Each cloud of rows lies close to a flat space through zero, with a little noise off it, and is much wider in some directions of that space than in others. After each cloud: how many dimensions does that space have?
(in the rows, 128 means zero)

[[107 134 125 136 108 130  92 150 139 104 115 198 129 172 101 105 122]
 [132 128 130 148 131 138 140 116 125 131 132 122 113 124 123 127 131]
 [110 165 149 127 139 120 146  93 130 129 145 121 103 150 129 123 105]
 [110 170 135  99 154 120 150 101 114 133 141 108 110 151 132 130 119]
 [145 120 124 105 150 127 158 127 107 137 136  72 138  92 139 145 140]
 [116 147 129 138 128 130 124 112 132 129 129 146 108 154 125 121 125]
 [121 127 125 127 117 125 110 140 136 122 121 154 134 142 122 122 125]
 [131 142 128 125 146 130 153 101 119 144 137  94 111 123 142 140 130]
 [132 123 112  85 143 125 130 157 106 119 120 117 153 121 124 134 145]
 [135 147 123 124 160 135 171  88 108 153 141  72 100 117 145 145 138]
 [142 123 134 124 140 122 153 106 128 152 140  73 127  94 156 147 124]
 [143 114 143 119 136 124 153 133 119 125 139  86 143  87 129 136 124]
 [108 156 137 124 132 125 130 117 125 118 134 147 113 158 114 117 117]
 [ 87 181 133 130 128 127 109 107 132 115 129 189  93 205 109 105 113]
 [138 124 142 122 136 122 154 119 123 132 143  87 133  98 136 137 118]
 [116 123 123 121 109 125  92 160 136 106 114 182 145 155 111 113 127]
 [147 108 120 158 124 140 135 112 135 150 125 108 117 104 144 139 140]
 [154 101 132  99 144 120 159 143 111 132 137  60 160  67 141 148 132]
 [148 123 122 146 145 143 163 100 116 151 134  81 106 101 140 143 144]]

5

[[133 134 122 114 146 122 131 129 127 119 126 121 134 134 132 140 125]
 [133 136 124 162 110 157 121 122 120 125 120 125 132 136 130 137 114]
 [ 83  68 136 115 105 126  93 139 101 120 164 182 142  88  78  51 128]
 [135 146 121 134 142 128 137 123 124 121 117 108 128 141 142 154 125]
 [166 144 126  80 157 101 148 133 175 136 115 111 128 147 144 148 132]
 [120 158 118 163 140 143 132 116  89 110 118  98 125 140 151 169 121]
 [132 148 128 130 142 121 142 126 127 128 122 107 117 133 144 155 138]
 [135 134 128 127 127 130 128 129 135 131 122 126 128 132 131 133 127]
 [128 125 122 132 128 137 119 127 120 117 127 129 140 135 123 128 116]
 [131 164 140 159 118 122 163 118 137 158 112  96  88 129 165 169 159]
 [146 146 134  96 156  92 154 132 156 139 121 106 111 134 150 152 147]
 [127  89 134  71 138  98 120 143 147 127 149 159 138 113  98  83 132]
 [174 184 118 131 151 126 157 119 158 135  94  79 124 170 171 199 123]
 [142 118 136  77 146  96 137 137 161 136 135 133 127 126 125 116 138]
 [147 152 121 134 143 130 136 125 135 125 112 105 131 148 148 162 123]
 [139 148 132 151 117 136 141 121 137 142 117 111 114 134 145 152 138]
 [139 151 113 147 140 143 126 123 114 113 113 108 140 150 144 160 112]
 [117 124 138 137 116 124 135 127 126 141 135 132 111 114 127 122 141]
 [136 137 130 140 121 135 135 125 138 138 119 122 123 133 136 137 127]]

4

[[129  95  98 149 208 141  78 204 141 172 127 121 145  93 103  94 139]
 [145 106 117 123 115 127 153 122 120 157 143 163 127  92 172 135 119]
 [120 153 138 131 152 107 131 127  95 121 147  86 114  73 133 127 111]
 [122 129 111 163 113 132 140 160 148 124  93 142 118 141 133 130 142]
 [132 133 171 132 115 108  92 137 133 113 130  61 109 127 117 133 116]
 [117  95 169 136 138 144 173 116 128 146  84 149 116 154 100 142 140]
 [103 147 118 122 136 140 126 137 114 138 153 112 106 132 138 159 128]
 [158 153 122 147 111 110 116 146  78  95 151  77 139 107 114 103 155]
 [ 93 153 136 138 133 135 128 141 182 103 102 135 147 185 119 129 131]
 [143 116 138 133 134  94 129 112 110 139  91 104 128 106 103 112 122]
 [108 162  83 133 151 108 128 137 127 129 130 126 144 116 129 112 124]
 [140 109 111 126  91 122  99 137 136 141  98 116  96 165 116 150 145]
 [143 128 128 113 157 133 105 131 126 122 131 128 125 117 137 132 145]
 [136 114 148 104 120 105 139 100 117 144 154 130 155 123 120 105 117]
 [131 139 135 110 174  87  96 135 103 149 116  65 136 126 115 139 141]
 [112 169 114 130 149 143 152  93 120  82 113 150 146 126 112 112 121]
 [137  87 111 130 137 149 106 141 169 171 107 154 166 132 147 131  95]
 [121 126 135 111 162 152 157  97 124 148 118 159 151 127 160 162 104]
 [142 135 130 135 114 132 119 125  98 124 126  88 132 131 125 141 127]]

12

[[136 116 138 101 142 126 130 142 104 126 140  98 143 122 131 129  96]
 [129 131 128 130 129 134 129 131 124 127 125 126 126 131 121 127 134]
 [122 132 128 137 127 132 128 124 133 130 122 135 122 134 123 125 132]
 [135 112 129 119 128 114 125 115 147 125 138 134 131 106 140 125 118]
 [134 116 124 127 126 111 132 105 159 126 138 148 130 100 146 125 124]
 [125 131 120 141 120 124 128 110 159 127 127 153 119 123 133 124 145]
 [133 119 129 120 128 124 132 123 132 128 134 124 128 113 137 131 116]
 [141 114 130 114 130 121 131 130 127 128 137 117 136 117 134 129 113]
 [141 105 142  92 146 117 129 143 104 127 138  85 145 118 136 133  85]
 [125 136 123 133 126 132 126 129 123 128 122 132 125 133 125 129 136]
 [125 127 132 126 132 130 131 132 116 125 127 116 134 135 128 125 123]
 [139 114 139  94 151 126 133 153  88 128 137  84 147 125 132 132  87]
 [127 129 120 145 116 123 128 106 158 129 125 160 117 120 132 121 149]
 [156  89 145  67 156 108 138 142  98 128 154  69 156  88 153 129  55]
 [121 142 121 145 121 129 121 124 137 130 122 141 121 138 121 125 145]
 [125 131 126 133 123 131 128 126 133 130 127 132 123 132 124 126 139]
 [137 117 121 132 121 108 129 100 168 125 140 153 122  99 145 121 126]
 [130 121 125 128 122 115 128 113 152 127 134 142 123 114 141 125 128]
 [127 128 135 124 139 132 125 146 104 128 125 105 134 143 119 131 120]]

2

[[165 146 126  94 126 101 147 128 136 105 114 143 102 109 171 106 132]
 [123  95 122 133 146  68 125 142 127 153 121 133 129 159 161 142 149]
 [143 153 140  87 121 105 138 125 151 109 124 134  98 123 206 118 133]
 [129 131 154 127 124 141 140 108 113 159 105 107 106  64 148 103 109]
 [ 99 113 117 140 135  95 132 111 116 172 128 142 110 144 140 137 142]
 [122 136 105 161 131 116 120 145 106 122  90 130 120  84 128 130 109]
 [116 127 109 191 148  92 138 144 123 120 100 124  75  92 169 144 164]
 [122 156 154 101 149 155 128 103 120 128 124 136 123 130 141 127 112]
 [134 112 113 151 133 105 132 141 121 125 152 142  95 160 121 152 154]
 [109 170 148  64 136 202 120  68 123 100 167 160 158 146 101 137 105]
 [ 68 144 103 133 115 147 109 111 139 134 112 135 171 126 109 129 128]
 [ 95  89 157 160 111 106 131 137 144 167 119  87 113  99 179 126 143]
 [133 134 112 165  97 134 132 152 129 140 131 117  92 120 100 110 120]
 [ 96 143  90 132  88 130 115 129 137 101 112 136 155  87 135 123 121]
 [121 126  92 174 160 125 129 134 105 137 139 152 108 165  73 154 148]
 [110 123 173 147 118 111 102 182 153 130 121  79 125 146 197 149 102]
 [ 79 122  91 145 121 110 110 125 118 131 111 144 159 113 131 151 127]
 [202 134 174 107 134 155 150 134 106  96 145 116  87  89 128 115 104]
 [180 146 142  84 170 147 140 121 136 114 123 134 150 179  96 104 135]]

10

[[191 145 115  95 128 119 103 145 103 117  89 126  43  95 160  64 142]
 [163 178  95 150  96 150  78 150  74 116  93 115 120 188 143 149 176]
 [174 202 117 116 116 144 126 143 111 122 118 147 121  98 124 133 146]
 [148 129 157 113 157 128 120 118 136 156 138  98 117 123 154  98  84]
 [ 81 122  95 133 112 117 126 130 113 111 133 108 124 126 147 123 134]
 [ 76 145 127 173 135 124 120 122 151 131 158  88 191 125 123 143  73]
 [164 107 159 124 142 123 143 108 166 168 170 135 163 127 119 137 103]
 [ 93  79 128  79 160 100 190  70 177 181 206 117 180 160 127 111  46]
 [125 118 107 156 142 113 145 155 128 124 137 118 174 127 133 159 132]
 [ 99 181 133 156 105 141 134 161  64  87 118 153 167 155 124 141 151]
 [122  84 183  37 154  98 178 140 135 121 127 184  85  58 121  88 169]
 [127 135 103 127 153  96 165 141 127 132 118 136 144 112 112 125 133]
 [207 113 151 123 114 132  95 148 146 128 114 145  76  57 136 120 179]
 [199 122 159  70 160 159  78 191 112  88  60 123  64 121 164 121 158]
 [117 104 125 151 129 120 133 120 139 135 133 124 140 136 121 133 122]
 [ 83 239  84 120 112  85 136 155  56 121 112 116 129  93 134  90 170]
 [122  87 176 138 132 164 124 146 163 129 153 135 190 134 117 216 154]
 [ 82  83 152 198 131 170  95 130 115 123 104  83 132 189 155 176 115]
 [ 91 108 117 186 131 124 127 125 114 112  95 106  70  88 150  97 104]]

12

[[173 163 117 101 141 107  60 194 195 178  78 146 102 155 152 121 144]
 [157 128  69 167 105 116 142 104 109 166 204 194 127  79 143  93  90]
 [108  27 205 159  58 122 150 116  86 149 155  97 115 174  47 162  83]
 [166 166 154  81 144 129 109 151 154 168  81 120 152 128 123 126 190]
 [109 141  49  71 142 139  71  68 117  59 200  41 184  84 138 135 121]
 [155 187 204 177  21 124 163 201 111 167  15 185 143 206  98 132 125]
 [113  16 175  99 170  87 242 152  90 170  51 124 116 130 173 132  62]
 [131 120  68 111 119 116 129 104  54 115 233 128 172 144 161  99 105]
 [143 133 149  50 164 160 115 134  88 171 111  83 130 118 104 117 157]
 [147 149  86 178 107 189 151 104 115  69  94 105  92  73  91  92 178]
 [128 226 112  28 106 155  39 160 155 149 150 118 147 106 178  66 147]
 [152 173  44 149 148 147  25  87 157 104 177 187 177 154 103 163 127]
 [ 49 133 130 140 119 114 210 137 149 120 152 145  83 174 195 129 132]
 [112 117 164 156 111 141  59 193  97 106 140 169  83 209 127 128  74]
 [ 84 154 153  95 103  87 125 205 172 156 153 126  85 155 195 162 121]
 [119 224 160  70 167  94 150 177 116 120 109 109 173  94 213 130 170]
 [146 104 169  76 179 128  99 112 153 121 147  87 147 108 123 106 210]
 [148  47 125 142 114 185 108 118 164 148  99 203  94 135  72 174 157]
 [109 157 177 111 186 121  63 113 169 150 158 164 153 148 126 139 126]]

14

[[122 121  92  90 148 132 136  79 129 138  84 126 106 155 140 124 121]
 [104  83  43  39 165 137 153  66 137 184  56  92 118 157 152 134 119]
 [129 133 113 123 131 122 126 122 131 140 127 115 135 144 142 127 134]
 [113 132 131 141 100 106 133 166 123 148 175 104 140 124 134 138 138]
 [141 141 166 145 164 145 111 123 133 105 126 124 167 138 149 122 162]
 [140 129 125 119 148 131 131 110 129 131 117 120 133 152 136 123 139]
 [133 116 103  98 157 136 132  99 134 147  96 111 138 150 144 126 138]
 [115 135  42  96 120 103 128  99 138 184 107  98 123 169 162 125 117]
 [130 123  99 123 116 120 127 134 134 152 126 122 131 125 126 131 113]
 [118 133  62 118  94 100 129 132 133 177 134 110 115 142 136 130 104]
 [127 100 150 125 126 145 138 150 127 115 125 144 130  85  99 136 114]
 [126 114 135  92 169 149 142  77 123 109  84 129 107 150 133 124 140]
 [141 127 145 145 123 128 124 156 131 130 149 127 149 114 119 129 132]
 [120 115 107 104 136 132 135 104 128 132 101 131 110 131 127 128 117]
 [127 122 130 115 143 146 126  96 128 101  89 158 102 119 117 122 110]
 [154 123 165 148 131 150 125 131 125  88 114 174 113  97  87 120 107]
 [120 136 127 148 108 123 115 150 134 125 142 138 134 105 126 132 116]
 [120 158 129 146 116 110 118 128 125 124 150 122 122 149 147 125 139]
 [137 126 169 145 131 138 128 145 122 102 139 143 131 109 110 127 133]]

6

[[113 103 120 115 117 134 123 133 143 134 130 110 123  94 140 125 104]
 [137 176 239 187 146 150 142 169 225 194 101 112 148 180  96 104 181]
 [133 166  79 138 126 129 129 169  35 100  94 111 105  81 147 106 102]
 [140 169 122 121 140 128 161 157  79 139  85 136 138 165 142 131 171]
 [ 98 131 111  81 103 124 162 137 170 159 122 150 139  74 138 123 114]
 [116 162  81 125 166 134 116 154  65 126 100 129 100  67 155  85  90]
 [166 147 143 138 227 132  88 104 134 130 149 133 145 195 101 133 140]
 [124  90  30  81  99  94 110 121  55  73 129 128 115  89 137 169  91]
 [137 144 130 119 116 168 106 178 115 127  66 122 131 182 145 134 157]
 [ 99  72 152 139 116 125 154  91 164 146 171  97 124  83 146 107 110]
 [158 153 183 221 174  96 136 195 116 171  59  64 128 184 104 120 187]
 [121 116 100  76  80 148 150 186 116 126  80  99 154 133 144 156 144]
 [143 153  80  79 164 163 124 138  75  99 149 119 154 116 139 118 103]
 [124  94 189 156  80 129 105  71 206 129 158 172 114 187 113 157 157]
 [127 138 152 118  92 129 155 142 155 142 104 145 148 175 118 153 177]
 [107 140 144 123  20 155 120 153 174 111  98 158 111 108 131 132 127]
 [138 155 133 130 145 123 145 156 106 145  78 134 135 166 131 134 168]
 [ 97 108 161 120 190 147 160  68 149 175 179 141 132 111 163  79 124]
 [115 126  91  82 132 129 150 155  87 147  78 130 131 122 162 126 139]]

9

[[119  72 126 117 122 134 122 185 152 118 128 118 124 101 122 126 128]
 [134 192 155 120 140 109 140  90  80 118 197 140 117 149 138 113 133]
 [ 81  90 144 113 120 156 167 181 187 111  72 122 160 110 132 105  91]
 [124 149 123 109  89  57 102  90 127 164 104 116  90 125 113 102 101]
 [ 95 159 138  94 122  95 163  90 132 124 131 120 119 135 125 109 111]
 [ 99 158 107 163  97 122 132  94  74 160 155 140 120 102 100 107 156]
 [136 184 145 166 115  95 105 107 119 163 130 114 125 132 115 150 129]
 [129 170 118 141 113 104 113 138 134 122 168 137 152 141 131 141 103]
 [115 175 103 201  58 122 160 124 112 155 119 116 135 100 115 128 121]
 [125 150 132 112 156 158 147 121 100 106 152 124 168 145 125 140 123]
 [123 139 140 131 126 146 108 134 127 139 108 134 155 129 119 112 102]
 [135 121 129 155 117 132 128 136 165 139  82 125 127 127 140 137 125]
 [124  76 134  69 139  92 100 148 183 118 118 134 101 133 141 113 114]
 [118 111  93 175 125 156 137 149 122 141 106  81 164 105  82 203 159]
 [121 132 126  83 136  92 147 125 152  98 158 119 124 149 140 141 115]
 [160 134 129 126 154 154 113 126 136 107 138 161 147 158 162 130 121]
 [165 106 175 102 148 118 127 160 125 121 137  82 104 124 120 154 133]
 [152 146 162 164 147 124  91 108 141 161 105 138 111 136 133 142 153]
 [145 116 138 135 147 136 116 155 138 117 145 126 132 132 133 156 144]]

10
